All groups share one centre, and each spreads out both ways along 9 directions, with some noise.
Some rows, each with its group after it:
[ -8   7 -21  22 -26 -11   3 -11   3   1  35 -38   5 -42  21   6]
(0)
[-37   0  10  25  10  -8  22  -8 -17 -31  24  -7  20 -11  15   5]
(0)
[ -7  18   1  37 -26  13 -19  -2  -5   5  14 -10  -3 -23  18 -15]
(0)
[ -4   3 -21 -23  -8 -30  18  -1 -10   6  16  17   9  28   1  19]
(5)
[ -3  10   0  16 -16  23   1  23  -4  22  10   9 -24  -3   3 -28]
(1)
[ 15 -13 -36  20 -11  13 -26 -17  13  -6  -4   5  12  10 -28  14]
(2)
[-17   6  -4  14   7  18   4  13 -14  12 -19 -28  42 -14  32  16]
(1)
[ 15 -11  16 -22   9  -8  27   7  -2   0   4 -12   5  18  10  20]
(0)
[-10   8  16   1  -8 -18  14  11   5   4  27   7  13   1 -19 -21]
(2)
[  6   9 -10  -2   9  -7  34  15  -5  10  12 -18  -7  10  30  41]
(5)
[-35  21 -18   8  -9 -11  39 -13 -26 -11  -2   0   1  25  17  23]
(2)
[ -5  -9 -38  13  -3   4   0 -17  -6 -12  -1  -4  16  12   0  32]
(2)
[ -2  -9 -19  -6   7  -2  -6 -22  -5 -18  -6   0 -31 -10  17  16]
(1)
[-11   6   8   5   4  13   0   3 -10   8 -28 -25  41  -9  18   5]
(1)
[ -7   1 -23 -16   6 -18  23  -9   6  -3 -17  -6  14  23 -29  18]
(1)
[  1 -11   1 -11   3 -15  28   5   3  -3  18 -11  17   8 -12   9]
(2)
[  3  -8 -18  -7 -14  10 -20 -16   4  -2 -13  15 -33  -4 -16 -22]
(4)
[-15  22 -22  36 -13  12 -18  -8 -18   0   5  -1 -16 -18  44  16]
(1)
[  7 -17  -7   9   3   8  -7 -11  -5 -17  18  -9 -23 -21  24   8]
(3)
[-15  14 -13  10 -27   1  30 -14 -21  -4   6 -10  -7  20  19  16]
(4)
[-19 -15 -13   5   5  -4 -11  -8 -20 -18  15   7  14 -14  26  10]
(3)
[-35  -8 -31   0  -7  14 -17   2 -20   2 -10  18 -19 -25   8 -33]
(4)
[ -8  -3 -24  -6 -22   6  -5   4  -8  15   0  13  -9   1  -9 -21]
(0)
[-16  33 -16  20   2   6  33   2   3   9 -22 -20 -11  13  -4  18]
(6)
[-18 -13 -11   2   9   9  -5   8  -1  -3  -6   9  26   0 -25 -16]
(0)
[-21  -5 -16 -21  -3   3   7   9 -29  15 -12 -15  14 -19  48   4]
(2)
[  5   6 -14 -22   1 -19 -24   8  21  22  -7 -22   0 -50   0 -10]
(3)
[ -4  -9  -2 -14   9 -10   7  15   2   9   5 -11  16 -11   3   1]
(4)
[-14 -19  -7 -17 -16 -18  10  -6 -11  -4  21 -13  34 -12   6  -7]
(5)
[-12  -5  35  22   4   5  -7  -7   6 -23  15   2   3 -21 -16 -35]
(4)
[ 14 -23  16 -16  -3   2  15   1  12  -5   7  -2  -5  10 -35 -23]
(0)
[-20   0 -10  -9  17   8  44   3  -5  -5 -27 -12 -33   9  -9  -2]
(6)
[ 21 -13 -30 -29 -12   4  -5  -7   7  14 -17  -2 -41  -1  -7   0]
(4)
[  4 -30   0  -8  10  14   2   2   4  -7  -9 -19  20 -13 -11  -8]
(1)
[  9 -18  -9 -26 -20 -16  -5  -4   3   7  14   5   5   0 -12 -15]
(4)
[ 40  -6 -19 -16 -27  -1 -22  -3   6  28   3 -16   7   2  15  20]
(2)
[  0  -8  16   2  19  16  15   9  12  -5 -21   6  -2  18 -38 -18]
(0)
[ -8   4   3   5 -16 -10   4 -15 -17 -12  20  10  -8   6  20   1]
(6)
[ 10 -26   2 -21   2  -1  -3  -6  -7  -6   7 -11  -9 -15  20   1]
(1)
[ 15  12  28  26 -17   4  -1 -13   3 -10  20 -18   6  -6  13   3]
(4)
[ 26 -21 -11 -19 -12  15   6  -9  11   6 -17 -17 -10  11 -17  -1]
(2)
[-10  -2 -11  -3 -40  -1  28  -3  -4  11  18 -13  10   7 -23 -25]
(6)
[-14  12 -22  12 -21   7  32   6 -26  10   4  -7  14  31  24  28]
(3)
[  4  -5   4  21 -13  19  -4   8 -15   5  28 -17 -19 -27  49   1]
(1)
[-19   8  20   5 -11 -24  34   7 -15  -4  36  -8  39   9  13   5]
(0)
[ 18  -7  30  -4  -8  -5   9  -8   5 -11  18  -8 -10   2   3  -6]
(6)
[  2  45  20  11 -14 -16   0   5   6  19   6   1  -9   0  12   0]
(4)
[ -1  -6  -5 -24  -7 -10   4  19   0  21   4  -2  19  -3  -5  -9]
(2)
[  4 -16 -15  -3   7  16  -6   9  -4   6  -2  -8 -13 -17  13   0]
(1)
[  9   9  17  -5  21   8  17   1  15  -3 -28 -12 -23   6 -14   2]
(3)
[-11 -19 -14 -14 -14   3   5  -3  -8   0   0  11  -5   5 -20 -26]
(6)
[  3  -2 -15  -7 -37  -5   2 -14 -24   5  25 -12 -22 -13  53  10]
(4)
[ -8  -2   3   5  -6  -1   3   5   1   3   6  -7  34  -1 -15  -9]
(6)
[ 28 -17 -30  17 -22  40 -12  16   6  29  -6 -10   7  15 -16   2]
(3)
[-25   2   9   9   0  13  -7 -22 -16 -18 -25  -6   4 -10  11 -13]
(3)
[ 22 -10  -1 -24   9 -18 -19   6   2   7   8  18  19  13   7  21]
(6)
[ -3  11  13  21   5  12  13  22  12  12   3 -11   5  -6 -16 -13]
(0)
[ 13  -1  39  -2  -1   7  28 -17  -3 -17  -2 -34 -22  -7  28   4]
(1)
[  7 -29 -16 -10  24  -5  -6   1   1 -17  19  -2 -15 -20  15  20]
(3)
[ -6  -8 -17  -5  12   5  27  15   8   9  -2 -32  -2 -19  -6   3]
(5)
[ 15 -19 -11 -25  -6 -14   4  -1   3   4  15 -12   3  -6   4  10]
(5)
[-13   9 -14  -2  10  -3  47  18   5  11  -5 -26  -4   3  -9  10]
(5)
[-12 -12   6  14   8  11  14  -9   7 -18  -6 -21   8 -14 -21 -13]
(6)
[-27   2   1   3  -7  13 -10 -22 -12 -11 -33  -9   8 -20   0 -23]
(3)
[ -1  -6 -11  -7   8 -11  33   7  -6  -1  16  -9  -7  11  14  26]
(5)
[-17   0  -5   8  11  22  -5   8  -4   1 -26  23   0  14 -22 -20]
(0)
[ -5   2 -17 -10  20   1  38  15   0   6 -18 -15  -2  17  -2  26]
(5)
[  0 -18  -2   1  28   1   7 -22   4 -36  -7  -2 -20  -1  -6  18]
(6)
[  9  -3   0  12 -10  13 -11   2   1   3   7  -2   1  -5   2  -3]
(5)
[ -3   4  30   4  -8   0  47  -5  -5 -10  10 -45   5  -4  19   5]
(5)
[ -6  11   7  11 -16  14   6  18  -6  19   5   4 -11   0   5 -23]
(1)
[ -6   7  15  19 -18  11   8  13   2  12   8 -13  36  -1 -19 -25]
(2)
[ 19 -21 -10   2   5  28  -4   4  15   1 -17  -1 -13   7 -35 -12]
(3)
[ -5  13  -1   0  -6   1  27   4 -10   8  -3 -11   6  21  15  20]
(3)
[ -2  19 -10   4 -24  10  16  10   0  29 -21 -12  21  23 -16  -5]
(2)
[ 17 -13   2  20   7  26   3   0  12  -8  10 -30 -40 -35  12  -3]
(5)
[ -4   3  31 -13 -18  -5  27   0 -14  -1  15   6 -13  16   3 -26]
(6)
[ 19  -1  18  12 -50   2   4 -18  -6  -2  35 -20  -4   0  18  -9]
(4)
[ -8  17 -23  24 -26  13  28  13  -8  17   8   6   3  38 -15   3]
(3)
[ 12  -4  15 -26 -23 -17  28   5   3  14  18 -11  13  16 -13 -13]
(2)
[-27  -2  -8   9 -15  -7  36 -24  -8 -26  10  -1  -9  14 -26 -11]
(6)
[-34  13 -24   5  -4  -7  12   5 -22   5  -5  -1  28   5  15  10]
(5)
[  7  -5   5   0 -50   3  31 -27 -18 -10  30 -18 -37   8  22  -9]
(4)
[-24  10 -37   5 -20  11  -7  12  -4  25 -14  19  -1   5 -28 -29]
(0)

New rows, each followed by its group:
[ -6  15  17   1 -32  -8  15 -20  -2   0   7 -39  -9 -30  16 -19]
(5)
[  6   1   0  16   7  17  10   7   7  -1  -6  11 -16  24 -18   4]
(5)
[ 10  13   5  -1 -35 -18  19   0   3  11  35   6 -19  17  -9 -13]
(1)
[ -2  -2   1 -15 -20 -14   9  -8 -17   2   9   5  23  22  14   9]
(0)
[ 19 -26  -8  -4  11   9  -8  -5   0 -10   8   0 -10  -1  10  14]
(5)
[  0 -24  10   1   5  19 -16   4   7  -4   1  -5 -17 -35 -10 -39]
(4)
[  9  21 -31   3 -17   1  14  -5  12  19 -12 -35 -28 -11   6  18]
(0)
[  1 -15  23  -8   1  -4  19  -6   2 -16  12  -5   2   2 -13 -15]
(6)
[-25  15   5  31  13  23  27  -3 -19 -16 -22   3  -6  28   8  12]
(5)
[  9   2   4  -2   5  -5  37   4   2  -5  13   1 -21  29  -1  19]
(5)
[  6  -1  27   7 -17  -8   1 -20  -1 -21  25   9  -9   9  -3 -11]
(6)
[-13  22 -10  16  -7 -20  13  -9  -6  -9  36  -8 -44 -28  37  14]
(3)
[-10 -20  11   8 -10  11  22   4   1 -11  18   4  -4   6 -36 -40]
(1)
[ -4   2  41  12 -12  12  28 -22 -11 -22  -2 -39   4  -7  23  -5]
(5)
[-12  -5 -15  11  15  -9  -4   7 -11 -11  23  14   3  -4  22  20]
(3)
[ 22  -8  -9   6   7  16  -2  17  14  11   0 -13 -15  -6   0  11]
(5)
[ 16   5  10  13 -12   9 -13 -14   3  -3   1 -21 -14 -18  24   5]
(1)
[-14   7 -15  23  -5  -4  27 -20   4 -19   3 -25  -2  -1  -9  15]
(6)
[  1 -24  -2  -1   6  -8  -3   1  -3 -15  31   9   4  -5  -2  -2]
(3)
[-20  15 -14   9 -10   0  36 -10 -15  -5  -2 -18 -25   1  20  10]
(6)
[ -5  -1  -2 -28  -9  -7   4  22 -14  28   3  13   5   6  14 -13]
(1)
[-24   8  -9   6  18  -3  43 -11 -10 -21 -13 -19 -22   3  14  24]
(6)
[-21 -18 -13 -22   6   9  30   0 -27  -6  -9 -11 -39 -13  35  -3]
(6)
[ 17 -17 -11 -20  -3 -13 -36   6   6  10  13  13  -3 -22  -1 -11]
(2)
[ -5 -14 -27   5  -7  12 -16  -1  -5   0   9  -7 -21 -33  21  -6]
(0)
[  5   1  -8  -8 -12 -17 -30  -1 -14   6  19  31  20  14  20  12]
(6)
[-14  -4 -30  12 -25   5  -6  -5 -12   5  12 -17  17 -20  17   1]
(6)
[-11  25 -24  13   7  -3  -4 -36   0 -20 -34  -5 -34   4  12  34]
(1)
[  4  14  25   0  -5 -23  29  -5   4  -7  18  -3  10  26  -9  10]
(6)
[ 19 -26  20  -5 -14   9 -17 -20   0 -14   2  -5  10  -2  -7 -17]
(5)
[-25 -25 -18  12 -25  18  25 -19 -34 -24  11   8  18  29   0  -1]
(3)
[ -1   1 -28  -7 -15  -3  27   5   5  16  -2 -25  11   6 -15  12]
(6)
[-36   5 -13   8  19   6 -15  18  -4   6 -15  16  21 -19 -12 -23]
(4)
[ -3  -5 -16 -11   5   3  34  16  -1   8   4  -3 -22  10  -8   3]
(1)
[  2   6 -13  11 -11   6  -7   5 -13  11  17  -7 -22 -18  47  14]
(1)
[ 29 -17   9  -8 -23   3 -27 -10   7   4  11 -14   7 -16   7  -8]
(5)
[ -7 -23  19  -6  -4   2  29 -10  -1 -19   4 -15  18   5 -24 -21]
(5)
[ -4   5  37  10  -6  18   5 -15 -10 -13 -22  -5  20  17  -1 -11]
(3)
[  2  23   4  29 -39   9  -3  14   1  24  23   0   8   4  -4 -23]
(1)
[ -9  12  -9   1  -1  -3  36 -10  -1  -9 -10  -1 -32  23 -16   7]
(6)
[ -9 -30  -1  10   8  18  -1 -11   4 -24   3 -13 -12 -29 -14 -24]
(5)
[ -8   3  22   2  21  -5   2  -9 -12 -24  -2  19 -15   9  18   9]
(6)
[-28  -7   5   3 -10 -10  14 -28 -15 -30   0  16  29  24 -26 -15]
(0)
[  1 -29   2  -3 -14  -6 -11 -17 -10 -24  29  23  10   8 -12 -15]
(5)
[-10   1   4  -8   9   2 -20  10 -15   5 -11  36  -1  12   7 -10]
(6)
[  5 -17  -2 -25   4  -8   8   1 -21  -2   7  -1   9   9  39  26]
(0)
[ 13 -19   2   2   8  13  24  -3  12 -12  -2 -30  -9  -6 -12   7]
(1)
[  3 -12  12 -14   7   1  16  -7 -10  -7  -2 -27  -3 -14  35  15]
(1)
[ -2 -48 -38 -13 -14  26 -10   1 -14   5  -1 -14  -3 -24  12 -12]
(4)
[ -1  23 -12   8   7  -8  -9   7  -5  12  -8   6  11  11  21  32]
(6)
[-13  -5  11  13   4   6   8   5 -10  -7  16 -17   1 -26  25  -6]
(4)
[ 12 -10   3  16  -5  14 -12 -14   5 -11   1 -11   0  -6  -4   0]
(4)
[-23  12  -6  18  20  16  -9   2   7  -7 -27  12  -9  -7 -25 -17]
(4)
[-17   6 -15  39 -20   7 -21 -14   5  -7  18 -21  26 -38  -2 -11]
(0)
[ 16  -1   0   5 -23   0   5   4   4  16  18 -39  18 -18  19   8]
(6)
[-15   1 -14 -16 -14 -11  -6   7 -18  12   8  17   5   0  18  -6]
(1)
[ -2  19  -5  54   2  14   2 -17   5 -24  10  -9 -19  -2   7  24]
(2)
[  4 -14  11   3   2   1 -16 -26   0 -29   4  26 -27   6 -11 -12]
(6)
[ -1   7  13  14   3   2  30 -15  11 -19  -2 -13 -19  11 -23  -2]
(6)
[ -4   7  -1   2 -16  -9  25 -21  11  -9  -6 -14   3  17 -39  -6]
(0)
[-18 -11  -8 -16  -5 -16   4 -16 -10 -11   4 -14   9 -23  12  -5]
(3)
[ 31 -26  25  -1   2  10  14 -16   6 -27  21 -11 -35   4   7   6]
(5)
[-17  -6   1   9  -4  -1  12  -2  -2 -12  13  -1  10  -5 -13 -15]
(0)
[  0  -6 -12  12 -13  14 -10  -4  -1   1   1 -18  -3 -23  10  -5]
(6)
[-15 -18 -28  11  21  19   9 -20   1 -30 -21 -19 -34 -20  -4  11]
(6)
[-29  -6 -15   2  -3   9  46  -9  -9 -13  -7 -28 -16  -6  -6  -7]
(6)
[ 20  21 -11   4 -25   5 -33   0   7  28  -9   8  -4   3   6   3]
(5)
[  5 -31  24  -7  29   3   4   2  -8 -24   7  -5  21  -2  17  12]
(0)
[  0  -9 -27   6  11 -15   7 -31  -6 -35  12 -13 -19  -4  29  50]
(6)
[-19  15 -31  13  -4   2 -10  -2 -13   4  -6  -1 -14 -17  28  12]
(5)
[-13 -15  14  -3  22   8  44 -12  -5 -29 -15 -27  -9   2  -4   5]
(1)
[-12  10  26   0  -9 -18  -1   1 -13  -6  21  22  32  17   3  -8]
(6)
[-15 -18   0   0 -13 -17  22  -4  -9 -15  46  -9   6 -11   6  -8]
(5)
[ -4  -6  -8   8  -8   3 -14  -7 -12  -9   7  31   8  24  -9  -3]
(5)
[-21 -10 -23  13  -6   7   3 -19 -15 -19   1  -4 -17 -13  13   0]
(6)
[-16  29 -23  12   3   7  20  16   6  21 -20  10 -10  24 -23   3]
(5)
[-12  -4   4  32  19  31  21   3  -5 -16  -9 -20 -19  -8  10   5]
(5)
[-33  40 -13  14  -4 -22  -6   0  -6   7   6  -2  -8 -31  27   1]
(3)
[ -8  16 -13  28  -6 -16  -4 -14   0 -17  27  15  -5   5   1  19]
(2)
[ -5  -5  -6   9 -18  -8  11  -9  -4  -9  32 -23  -4 -27  15  -2]
(0)
[  3  10   2  13  12 -10 -18 -13  14 -11 -11   9  21  10 -20  17]
(4)
[  4  -1  -8   8 -23  -5   5  -3   2   0  30  -7 -13 -11   3  -6]
(3)
[ 25  -4  11 -14 -13 -14  35  -2  20   5  15 -20  -9  16 -21   6]
(1)
[ 27 -23 -17 -22   9  -1   5  18  20  16   4  -1   0  10 -31   6]
(5)
[ 14 -33  -1 -14   6   3   3   3  -1  -7  12 -10  17   0   2  11]
(5)
[-12  13  -1   6 -15  -1  -1 -31  -5 -15  -7 -10 -44 -21  18  -9]
(5)
[-10   1  25  37  -6  15  -6   6  -9  -6  26 -23  26 -33  32  -8]
(4)
[-11  -2 -18 -25   8  -9  -1   1 -10   9 -24  -2  24   3   9  15]
(1)
[ 17  16  28  -3  -7  17  25 -14  13   2 -39 -34 -31   5  -7  -9]
(3)
[  0   5  -4 -17 -11  -3  -3  -1   4   9  -4   9 -43  -7  -7 -26]
(4)
[  3  31 -12  13 -20 -13   1  -1  -5  14  14   2  -7   8  22  22]
(2)
[ -7  16   5  12  -7 -11  13 -44  -4 -36  -4  -9 -36   3  17  18]
(1)
[ 19 -12  -7 -14   0 -15  27 -10   9  -8  16 -21 -16   4  -1  24]
(1)
[ -4  18   7  26  -4  -1  17 -13  -2 -12   9 -24  -7  -6  17  20]
(6)
[-18  43   7  45 -23  14   3  -3 -16   4   6  12  -7  14  19  -2]
(5)
[ 18   6 -12   6 -29 -11 -15  -7  12  13  15  -7  22   4 -13   6]
(1)
[-22 -17   2  -6  26 -12  29   1 -16 -23  14  -6  15  -2  17  20]
(0)
[  7   4 -16   8  -1   9 -31 -11  -2   3 -16 -14  -1 -21  26  18]
(1)
[ 19  40  14   7 -35   1  18  -8   2  25  -5 -16 -18  22  16  11]
(0)
[  4  18 -17   1   4  -4  36  27   9  26   9 -27 -12  -2  10  25]
(5)
[ -5   8  -2  18 -19   7 -35 -18 -12  -3   0   3   8 -19  23  -7]
(1)
[-18 -25   3   1 -17  -3 -10 -33  -9 -35  17  11  -9 -16 -16 -38]
(5)
[ -3  -6 -29   2 -15   5  -8   6  18  16  -3  -9  16 -14 -39 -22]
(0)
[ 26 -29  16  -9   4  19 -14  -8  -4  -9 -10  -8  22   9   9  11]
(5)
[ -4   1  13  28  19  33  26 -11   5 -20 -26 -39 -15 -12   3   9]
(1)
[-10  10  22   2 -15  -3  26 -14 -17 -14  12   5 -36   9  21 -11]
(6)
[ -7  35   6  36   3   9  14  15  10  13  -4 -27   5 -11  10  13]
(0)
[ 21   7  47 -19   4  -2   5   3  12  11 -23 -21  29   7  -5  -3]
(3)
[-29  14 -11  -3 -31  -3  46  -2 -22   6   5  -5 -20  16   1 -19]
(6)
[  1 -18 -16  -6 -18  -6 -18  -2   1   5  21 -16  11 -38  11 -12]
(5)
[ 13 -41 -14 -16 -13   6  -6   3  -6   1  16  -7  37   3  -2   2]
(3)
[  0  25  14   2  31   9   1  11  11   8 -44  -4  -9   1  -3  10]
(3)
[ 13  13 -26  -3  -4  15   5  -2   8  17 -29 -17 -41  -3   9  16]
(0)
[ 19  -5  15  -7 -12  -5  32  -4  13  -3  16 -18 -19  12 -19  -4]
(1)
[ 17  -2   7  -4   2   7  -4  -3  18   3 -10 -17 -21 -18 -11 -11]
(3)
[ 18 -13 -12  16   4  20 -24  -3  10  -6   5   2 -43 -20   7  -1]
(5)
[ -8   4   8  11  -1   4  29 -12  -2 -17  -1 -14 -16   7  -2   1]
(1)
[-23  15 -15  19 -10   4   0  -6  -5  -4  -4  24 -12  12 -23 -19]
(5)
[  9   9  -3   8  -3   1 -13  -6  -8   3   6  -4 -15  -7  43  22]
(6)
[-14  11  15  -4  11 -23   3   0 -10  -6  10  -2  15 -11  28  13]
(3)
[-21   5 -10  -1 -12 -21  34  -4  -8  -8  30  -8 -17  -6   7  -1]
(5)
[-11   9  33   2   1   1  34  -1  -9 -10   5 -12 -14   3  12 -10]
(6)
[  6   3   7   1   0  -3 -11  -8  -3  -6   1  16 -13  10   9   5]
(6)
[ -9  39   1  -5 -31 -12  10 -12  -7  16 -20  -7  -1  14   4  -1]
(5)
[-16 -24  -6  -4  11   4  -1 -11 -15 -20  -5 -13  15 -17  19   6]
(1)
